The rows are grouped in 2 ways, from coarse to fine. Each group lies inside one group of the grouping before and may be the whole of it. The rows also spread widely along 4 directions, which tell nothing about the answers.
(in the rows, 128 means zero)
Known rows, each followed by its group in each grouping:
[136 177 133 143 100 125 133 138  72 134 105 104 115 100 113 134  99  92
 101 127 128 163 105 119 130 161 122 119] : kefi miti
[113 109 117 140 140 105 158 134 129 111  95 165 135 129 159 157 112 117
 134 112 135 130 136 128 167 141 137 114] : tizi rosus
[153 120 130 123 137 122 134 140 123  95 139 113 104 125 152 121 138 124
 145 121 141 121 112 119 124 110 118 121] : vuseg numo
[111 150 108 124 121 122 153 116 109 139 110 130 109 113 138 131 130 118
  98 139 139 144 114 113 143 117 114 133] : tizi tel
[ 68 138 130  81 115 110 144 126 111 159 146  95 150  90 109 104  75 189
  69 151 128 151 154 103 144 202 102 125] : loto fad
[119 144 125 140 112  94 131 124 108 121  97 113 135 107 115 140  93 124
 129 119 108 137 129 120 145 189 140 127] : kefi suf
[146  92 119 131  99 120 144  87 119 133 122 149 141 136  92 132 136 145
 125 134 108  97 135 108 139 144 139 114] : kefi mugef
[206 169 147 164 104 186  91 118 146 155 105  86 123 125 117 109 161 136
 142 105  92 146 104 123  71 148 118  92] : Zuve Miv
[116  78 119 125 126 128 145  98 133 110 149 129 150 157 111 103 160 176
 122 146 140 110 145 117 133 134 116 115] : Zuve naki
[114  74 119 105 157  96 170 122  98 107 176 125 109 152 124 121 125 161
 136 143 176 105 148 113 155 101 132 132] : vuseg dul
[102  76 117  79 158  90 176 114 117 118 165 130 126 153 119 119 139 179
 104 157 165 103 174 126 167 102 120 145] : vuseg kul
[ 90 130 126  99 158 105 156 156 109 107 156 109 116 123 141 138  97 131
 133 139 170 135 147 129 145 121 108 136] : vuseg Puve
[169 102 150 179 121  74 124 142 120  86  96 161 144 143 135 152  90  84
 194  91 102  90 134 133 144 197 154 107] : kefi Zubu
[108 154 104 113 122 144 160  84 103 147 110 135 112 102 131 135 127 143
  61 132 133 140 135  98 153 107 116 116] : tizi fum
[117 206 150 101 111 165 125 156  96 159 135  83 111  60 119 118 104 122
  61 152 140 152  82 104  89 138 113 119] : loto lel
[157 163 135 170 118 110 131 148 111 105  98 107 114  98 130 146  99  78
 146  98 110 130  94 132 126 160 146 117] : kefi suf
[158 122 116 110 115 123 127 122 109 138 133 103 126 145 115 106 136 183
 129 135 144 122 136 100 130 120 128 114] : vuseg dul
[100 102  95 102 128 130 175  72 112 134 131 150 124 127 122 136 145 169
  73 138 142 110 149 101 165  96 121 117] : tizi fum
[130  94 122 145 131  95 160 104 104 112 130 152 131 136 123 126 120 110
 145 123 136  83 138 129 144 131 145 121] : kefi Zubu
[146 127 138 140 131 153 131 109 137 135 132 103 129 129 129 114 144 135
 143 126 122 132 126 130 110 140 119 117] : Zuve Miv
[147 138 141 138  95 116  99 134 164 118  96 100 165 129 118 108  98 169
 132 118 114 171 147 113 124 232 125 113] : Zuve naki
[180 130 146 162 122 145 108 125 150 136 112 106 131 141 131 118 145 136
 167 109 101 130 126 131  98 168 123  95] : Zuve Miv

New rows, each followed by its group in each grouping:
[124 147 127 152 107 111 145 136 109 115 118 120 115  96 123 151  97  73
 126 124 120 124 118 133 126 151 144 122] : kefi mugef
[100 143 103 114 102 121 158  77  93 155 117 114 138 114  84 111 120 174
  79 153 120 137 132 108 150 155 131 128] : kefi suf
[ 99  68 121 119 138 124 162  86 131 108 153 135 144 153 117 113 154 170
 125 144 151 117 156 110 142 123 124 129] : Zuve naki
[162  84 120 145 106 121 142  82 130 127 111 155 148 151  88 134 149 139
 147 126  88  79 136 109 143 139 144 106] : kefi mugef
[109  54 132 134 165 109 168 114 139 110 162 149 133 159 137 131 140 149
 159 135 145  87 165 133 137 132 125 129] : Zuve Miv
[ 99 149 135 136 129 122 150 152 123 104 144  96 113 111 144 123 118  98
 106 137 162 158 119 132 109 138 122 139] : Zuve naki
[142 131 129 113 139 101 131 155 130 102 131  98 112 119 150 132 108 133
 148 118 136 137 123 128 127 140 120 121] : vuseg numo
[167 134 134 113 119 141 115 135 130 120 117 100 136 147 112 126 139 150
 147 129 128 130 134 105 127 132 114 102] : vuseg Puve
[176 102 144 120 120  91 123 150 125 115 117 120 138 154 117 118  99 171
 169 114 130 134 152 110 143 179 134 107] : vuseg dul
[ 97 142 122 135 107 103 164 124 100 124 123 134 134 101 115 140  85 111
 108 145 126 128 132 124 141 155 134 129] : kefi mugef
[140 124 150 177 143 128 131 162 131  70 141 111  92 120 162 140 161  50
 158  99 157 120 103 137 100 115 136 121] : Zuve naki
[ 88 117 100 114 138 117 176 119 107 128 109 155 137 126 158 148 111 136
  93 139 140 141 133 128 164 120 134 132] : tizi rosus
[129 125 134 114 124  84 137 160 107 123 126 114 124 123 138 121  75 152
 146 129 157 147 144 113 148 168 129 122] : vuseg dul
[133  65 124 151 126  98 159  99 129  99 122 165 146 147 108 147 140 132
 154 124 110  70 148 123 160 129 154 120] : kefi mugef
[142 213 126 136  95 156 123 144 108 146  79  90  96  71 144 146  96  92
  76 114 117 186  89 113 110 149 117 106] : tizi fum
[128  99 119  97 140 122 146 114 123 123 140 119 139 150 114 123 135 177
 138 145 142 111 156 105 147 125 112 116] : vuseg Puve
[152 132 136 108 139 108 130 143 116 107 133  91 117 134 134 130 125 129
 127 124 136 125 131 139 136 118 119 136] : vuseg kul
[190 162 113 147  99 153 108 106 125 146  82 129 109 128 124 122 175 123
 129 113 101 125  99 105 114 119 119 107] : tizi tel
[108 103 112 129 105 114 166  98 105 127 135 145 132 120  98 137 126 121
 110 142 120  98 136 116 139 132 135 130] : kefi mugef
[157 158 163 133 130 174 121 168 119 122 133 104 100  87 138 126 140  79
 112 125 133 109  79 106  95 111 128 107] : loto lel
[ 82 101 126 129 164 119 174 123 126 123 168 126 111 134 139 127 135 119
 138 140 165 113 148 145 127 112 114 139] : Zuve Miv
[167 121 120 143 106 129 121 121 141 133  69 159 151 144 140 146 123 150
 149  99  92 134 131 112 145 173 128  97] : tizi rosus
[ 84 109 120 129 125  96 180 112  99 117 149 140 119 114 117 141 109 107
 110 149 146 101 144 127 142 119 137 139] : kefi mugef
[141  71 135 150 157 140 148 103 146 119 141 134 128 163 131 123 171 147
 163 120 136  86 146 128 118 119 119 118] : Zuve Miv
[181  97 144 128 123 103 116 139 127 111 117 121 131 163 115 120 125 172
 168 106 123 111 143 109 138 152 135 102] : vuseg dul
[106 121 143 129 162  91 163 188  99  81 166 112  89 122 160 146 102  84
 156 117 183 120 123 136 136 105 136 134] : vuseg dul
